The rows come from 4 hidden closed curves, with some noise, and rows from the same curve form a group. Each curve winds through 8 dimensions. The rows are also pushed far along 5 directions, which tell nothing about the answers.
In the rows, 128 means zero.
Known rows, each followed by its group:
[111 107 135 186 203 205 116 108 128 117 211 110  93 142  84  86  91 143
 120 116  70 130 131] : nin
[148 145 156 125 117  81 129  99 114 163 155 164 121 121 122 163 126 139
  87 117 127 105 153] : Goke
[ 53  93  54  48  94 137 122  92 138 104  85  89 167 129 138  66 174 148
 181 162 141 169 133] : Goke
[124 140 164 149 189 161 104 171 110  79 128  87 132 110 144 140  99 109
 154 144 126 161  94] : sape
[ 53 115  89 140 162 167 118 117 145 121 208 116 151 156  69  49 158 134
 132 126  90 111 128] : sape
[114 182 119 143 145 151 136 148 168 118 139  94 105 119 131 116 122 105
 137 118 139  96 136] : nin
[157 125 162 146 140 111 146 120  97 137 142 167 109 129 134 162 107 122
 108 121 135 113 155] : Fisi
[133 139  94  92  74  90 153  91 133 166 113 102 137 100 169 148 158 176
 123 133 181 119 163] : Goke
[182 101 174 185 147 122 135 139 103 124 167 184 108 160 114 157 107 114
  88  87 118 101 143] : Fisi
[204 133 161 170 133 109 148 140 140 120 120 163  66 130 155 182  97 113
  83  84 125  88 154] : nin
[127  86 133 115 148 157 107 131  99  76  90 143 136 149 126  99 108  93
 168 156  96 172  85] : Fisi
[168 147 156 112  80  85 139 118 133 174  76 139  97  97 144 201 122 142
 106 119 175 131 154] : nin
[ 97 123 103 108 132 160 121 145 150 105  86  79 185 152 165  86 126 150
 158 151 133 174  95] : sape
[ 91 111  55  69  57  67 156 106 151 182 108 132 138 101 147 135 189 169
 135 133 148 119 193] : nin
[215  97 142 171 105 118 136 134 142  80  82 131 143 183 199 132 110 139
  95 115 139 140  90] : Goke
[164  84 170 134 149 128 114 150  90 142 124 181 110 128 103 176 109 116
 125  99 108 129 120] : sape
[142  31 116  79  91  89 111  92  75 158 107 229  89 113  63 157 145 120
 130 129  55 148 139] : sape
[ 91 200 117  86  90 115 133 147 146 160  88  78 128  68 135 140 143 116
 163 159 182 140 130] : Goke
[115  84  89 148 148 155 124 129 114 131 181 153  97 121  83 115 136 103
 156 118  70 113 167] : Goke
[119 111 112 120 107 141 142 118 134 114 115 126 118 140 126  99 135 131
 123 115 140 131 140] : Goke
[ 99 175 146 160 174 156 147 197 130 125 160 106 106  98 128 122 109  95
 156 113 143 104 148] : nin
[140 101 169 177 176 173 114 160 108 125 165 128 104 127 102 141  88 139
 118 102 101 147 124] : Fisi
[147  40  91  85  95  79 108  88 138 131  95 177 116 140 129 157 159 150
 112 111  78 146 155] : nin
[106 186 136 102 145 131 159 160 132 112  84 107 120 106 161 156 113  98
 167 143 184 105 149] : sape
[ 86 122 117 167 121 142 140 132 161 155 184 107 117 130  89  81 150 165
  90 107 127 131 150] : nin
[176 161 173 147 129  98 136 152 140 117 108 146 108 133 158 168 109 105
 100  99 149  97 128] : nin
[104 139 113 107 140 129 116 143 104 127 153 165 111 108  76 145 133  64
 174 134  98  95 155] : sape
[139 182 154 129 141 148 167 156 112 122  89  96 133 114 178 164  91 120
 162 143 207 118 137] : sape
[ 83 143 120 121 157 142 132 112 160 140 147  95 151 143 143 102 126 169
 117 124 131 132 143] : nin
[ 91 117 111 117 146 183 145 129 124  86  95  92 170 166 152  72 111 140
 170 160 153 163 106] : sape
[111 192 141 171 158 161 135 159 155 158 187 105  72  93  81 155 117  98
 130  96 148  75 175] : nin
[ 46 110  66 126 115 150 123 110 133 142 189  81 152 108  79  68 178 152
 160 157 128 145 142] : Fisi
[112 117  82 154 141 178 131 132 155  80 136  68 171 168 161  59 131 138
 159 147 133 142 105] : Goke
[ 81 103 148 106 156 148 102 135 109  48 105 120 135 142 114  94 128  92
 155 144 130 168 108] : Goke
[ 97 103 124  92 188 148  98 128  88 105 144 171 105 112  82 132 116  75
 176 141  55 121 125] : sape
[120  69  66 101  88 118 138  84 144 122 108 120 170 165 160  96 163 174
 140 136 134 143 142] : nin
[151 111 134 133 112 115 143 113 146 103  89 128  96 133 154 150 120 141
 105 124 146 141 148] : nin
[175 159 169 165 130 118 155 157 133 128 100 128 126 140 181 171  90 129
 108 118 174 122 143] : Goke
[127 137 160 126 124 113 136 130 130  92  85 108 132 132 164 143 118 133
 124 142 180 154 127] : nin
[213 162 193 132 113  93 144 155 128 126  53 138 129 136 198 195  96 133
  91 107 185 117  91] : sape
[111 126 127 116 140 158 138 131 153  93  82 102 183 189 184  54 104 153
 132 138 133 162  81] : nin
[131  47 117  80  97  98 132 101 102 102  64 189 111 144 119 131 145 127
 129 136 109 154 119] : sape
[140  79  90 112  96 114 127  87 119 161 141 188 108 136  92 108 141 131
 118 125  58 123 140] : Fisi
[132  70  89  86  72  88 139 106 111 186 105 172 106 100 112 164 151 155
 131 127 106 141 179] : Fisi
[135 121 119 153 142 130 133 122 113 138 182 122 125 118 125 149 133 142
 131 117 132 104 158] : Fisi
[ 62 123  64  83 102 104 152 108 162 154 123 105 149 118 150  86 166 176
 131 140 128 137 165] : nin
[144  52  97 157 115 144 136 100 131 101 149 117 167 189 152  92 141 188
 109 118 123 145 124] : Fisi
[113 169 125 126 160 164 123 136 115 133 150 103 151 123 126 121 107 113
 165 146 128 115 115] : sape
[109  86  94  96 135 125 113 105 109  83 116 119 165 143 149 113 144 131
 169 155 119 150 119] : Fisi
[119 113 126 161 154 161 120 160 147 110 142  88 166 157 148  95 135 147
 132 114 138 144 106] : Fisi
[ 91 101 104 109 152 161  97 119 120  68 123  83 186 154 147  77 138 129
 179 161 126 170  91] : Goke
[142 169 138 115 130 120 128 175 108  95  99 124 139 111 149 182 128  60
 187 138 180  98 137] : sape
[134  78  96 100  67  71 112  81 115 179 146 156 144 115 103 141 178 170
 107 131 106 141 136] : Fisi
[148 144 122  86  48  45 128 106 130 135  70 110 155  96 174 173 172 147
 122 162 191 152 126] : Goke
[ 77 167  95 139 140 170 150 142 146 148 150  56 136  97 135  95 133 149
 162 148 161 133 144] : Fisi
[ 63 103 115 143 149 170 120 122 127 119 171 112 111 121  72  67 132 136
 131 141  93 165 136] : Goke
[186 168 191 137 131  76 143 160 147 121  75 112 134 125 208 201 118 154
  77 100 195 115 110] : sape
[108 168 175 141 204 176 111 139  93 113 165 118 114 110 108 128  75  94
 156 141 111 131 117] : Goke
[158  84 168 169 168 120 111 127 122 104 159 156 126 162 132 136 111 150
  75  95  87 133 121] : Fisi
[ 86 108  92  70  59  78 119  92 143 162  93 117 157 108 128 114 177 176
 116 154 138 175 131] : Goke
[137 195 161 172 136 127 149 157 172 102 117  57 142 131 190 114 122 150
  91 131 197 131 101] : Fisi
[ 23 131  95 107 155 137  94 126 141 138 198 112 142 105  53  74 170 118
 150 142  84 132 138] : Fisi
[138 188 153 104 123 120 124 155 125 130  84 117 118  94 138 161 116  92
 152 144 160 121  98] : sape
[ 71 178  92 106  97 100 148 117 145 192 156 101 107  63 102 135 158 143
 134 150 146 119 183] : Goke

New rows. What belongs after each?
[ 93 133  96  82 132 144 111 129 119 106 102 139 117 109 101 104 127  69
 192 161  92 134 116] : Fisi
[135 148 124 155 124 152 146 114 169  96 111  80 194 203 193  60 112 171
 103 141 159 147  86] : Goke
[147 154 148 131  86  81 138 140 146 118  95 111 148 130 161 151 147 143
  94 132 186 135 116] : sape
[154 129 179 158 179 147 141 160 109 133 141 142 100 122 123 165 102 124
 116  92 144  99 120] : sape
[159 154 178 117 136 138 129 147 107 121  70 143  93 111 131 195  81  81
 161 127 167 129 141] : nin
[189  75 177 145 140 125 123 141  98 129 102 170 131 158 142 165 103 144
 103  95 125 138 103] : sape
[ 33 124  96  94 144 146 102 143 172  79 110  59 187 142 128  51 168 146
 148 155 130 175  80] : sape
[ 37 142  80  88 108 137 118 124 156  97 114  80 201 153 122  51 177 119
 175 171 166 151 108] : Fisi
[ 52 111  89 128 119 159 117 136 130 167 184  99 126  95  54  95 161 146
 154 134 114 146 152] : Fisi
[100 103 124 125 184 170 115 120 135 126 143 115 155 159 125  81 111 162
 124 122  81 146  94] : sape
[ 93 194 132 131 115 127 126 150 162 106 124  68 130 101 128 107 145 115
 132 151 169 133 104] : Fisi
[173 114 143 113 103  83 119 125 137 107  85 142 126 136 169 157 139 129
  99 106 140 124 121] : Goke
[146  93 151 127 150 106 121 127 133 149 136 178 101 135 109 148 126 146
  77  85  77 112 125] : sape
[142 112 133 179  95 120 148 119 141 173 166 138 118 140 109 117 132 173
  70 110 131 136 152] : Goke
[180 173 143 156 120  90 145 101 157 144 146  98 124 124 189 144 126 182
  58 110 148 101 124] : Goke
[ 59 102 106  97 169 146 102 166 112  87 147 155 117 117  60 120 157  51
 196 128  98 109 141] : sape
[ 77 189 113 102 113 135 126 123 128 176 147  82 129  68  94 116 147 137
 154 161 151 129 113] : sape
[ 97  97 131 143 164 149 123 136 108 128 163 155  78 103  75 125 113 107
 137 128  76 144 166] : Goke
[141  86 116 135  70 122 142  80 134 164 129 146 140 163 114  88 137 182
  86 124 126 152 120] : nin
[163 112 123 154 119 124 140 112 125 128 154 152 141 169 134 124 123 141
 100 112 115 104 132] : sape
[164 117 119 134  77  97 134 107 139 147 106 123 127 124 149 131 140 162
  95 134 133 148 118] : Goke
[183  58 138 171 152 141 137 137 125 118 138 186  95 170 133 136  97 142
  79  82  63 124 143] : sape
[ 73  97  86  88 101 136 134 101 122 101  99 132 164 158 117  67 150 119
 169 168 134 162 126] : Fisi
[115  67  38  64  46  72 146  75 153 112  62 124 164 143 179  95 190 171
 134 164 134 158 139] : Fisi
[ 76 150 110  99 166 114 108 140 116 134 168 137  82  55  85 161 143  79
 168 141  85 109 179] : Goke
[100  86  69  92  71 124 146  97 143 120  97 118 148 148 137  85 170 155
 139 134 149 144 151] : Goke
[108 138 172 120 175 145  96 172 107  86 103 117 111  95 121 150 102  81
 165 142 123 164 110] : Goke
[133  75  77  73  58  91 153 108 115 131  54 142 157 133 164 148 164 151
 160 149 166 149 152] : sape
[126 152 123 155 144 131 142 116 179 117 144  81 168 171 183  81 129 184
  78 116 138 122 109] : Fisi
[169 126 146 136  88  98 143 117 132 190 123 126 155 138 152 155 141 194
  79 102 170 122 112] : sape
[167 154 179 143 151 107 138 153 156 120  95 111 139 144 189 159 114 162
  76  96 165 118  98] : sape
[154  92 125 150 156 111 108 137 117 117 175 176  91 119 103 159 133  96
 119 102  62  99 156] : Goke
[133 128 130 155 171 137 114 112 139 119 181 123 104 125 123 108 119 139
  94 115  71 116 123] : Goke
[ 98 100  74 107 107 139 130  75 145 126 134  98 160 150 135  85 153 169
 144 150 134 143 134] : nin
[169  70 146 165 167 136 112 111  91 126 182 158 120 145 123 146 111 144
 108 100  83 122 138] : Goke
[109 125 111 121 115 169 138 111 149 124  96  77 184 171 170  62 114 178
 134 145 152 170  95] : Goke
[ 86 159 133 113 120 154 123 142 134 122 103  94 126 109 111  95 121 112
 159 156 148 160 103] : nin
[ 97 179 147  88 110  90 122 117 118 124 119 120 132  97 121 147 144 104
 137 147 173 122 136] : Goke
[169 188 153 134  91 113 153 151 155 150  82  83 157 132 202 157 120 155
 110 108 223 116 123] : Goke
[ 83 136 108  80  99  96 113 120 157  98  85  83 184 134 160 110 166 152
 137 156 163 161 103] : Fisi
[ 86 147 136 146 164 140 115 148 167 129 160  82 148 131 124  96 145 165
  95 111 123 132 102] : sape
[203 138 147 130 101  69 144 156 132  94  64 136 115 114 206 209 129 112
 116 121 171 115 140] : sape
[ 64 124 121 127 130 140 115 104 135 125 177 104 135 127  84  72 158 148
 109 130 125 143 129] : Goke
[ 91 123 130 111 146 118 120 146 111 148 156 141 130 105  87 154 155 115
 152 116 138 104 144] : sape
[ 81 146  99 142 155 178 136 135 156 141 167 106 135 144 103  68 121 138
 131 124  97 118 128] : sape
[120 227 152 140 138 137 151 154 170 108  99  55 127 109 179 118 102 132
 119 145 187 125 103] : Fisi
[115 118 108 122 101 131 126 136 141 122 125  96 150 129 131 130 147 151
 143 127 157 138 133] : Fisi
[199 155 186 165 159 128 129 188 113 107  97 114 118 111 190 205  81 110
 127 115 154 131 123] : sape
[151 133 162 126 131  70 128 140 132 182 145 173  84  91 111 201 140 142
  73  83 115  89 156] : sape
[ 99 129 122 111 166 169 112 135 127  48  92 121 127 148 133  78 101  73
 176 160  98 152  97] : Goke
[150 100 134 164 161 162 132 143 114  78 141 106 147 159 161 126 110 135
 143 120 145 131 124] : Fisi
[101  38  83 103 144 145 108 103  91 114 152 169 104 122  82 110 141 113
 164 131  51 147 160] : Goke
[158 149 161 154 137 157 151 143 132  94 108 108 112 145 164 121  97 124
 114 105 171 120 123] : Goke
[132 168 116 101  81  79 122 123 119 167 125 138 101  63 105 172 152 106
 135 149 130 115 137] : sape
[ 99 156 122 108 129  91 130 145 112 155 171 167  96  80  72 181 162  77
 148 116 135  65 182] : sape
[167 113 126 105 128 113 127 124 112  76  71 149 107 125 169 150 112  93
 150 147 115 133 116] : Fisi
[ 98 115 107 111 161 148 113 167  83 127 154 148 100  77  77 170 133  61
 209 135 104 109 169] : sape
[146 180 146 155 121 120 155 115 158 151 137  91  89  99 152 161 115 161
  93 121 176 112 158] : nin
[ 91  86 106  89 141 147 114 144  96 142 114 157  96  90  83 146 123  97
 187 138  82 151 161] : Fisi
[127 113  79  68  71  55 132  88 154 129  82 116 181 138 195 128 181 174
 123 144 153 134 128] : nin
[130  87  92 162 130 143 158 107 156 153 171 116 134 160 138  89 144 202
  80  99 106 116 146] : sape
[122  80  75  79  68  80 122  58 158 115  96 129 153 155 154  76 174 182
  87 140 103 156 113] : Goke
[122 124  92 125 101 137 151 108 136 147 140 124 131 135 127 112 133 152
 133 129 135 115 154] : Fisi
[187  77 151 124 125 130 131 131  99  78  63 155 168 190 190 147 101 123
 144 122 156 148 114] : Goke
[199 149 186 144 115  93 143 136 113 100  92 167 107 146 167 181 100  95
  99 109 169 103 134] : Goke
[177  56 156 147 189 174 111 163 105  61  83 141 143 179 178 138  75 119
 153 108  95 161  97] : Fisi
[ 95 116 125  82 167 161 105 159  97 102  89 151 127 118 109 137  99  68
 202 151  91 150 122] : sape
[128 168 125 176 152 158 157 133 136 146 173  73 118 106 150 115 114 160
 120 131 153 118 139] : Fisi
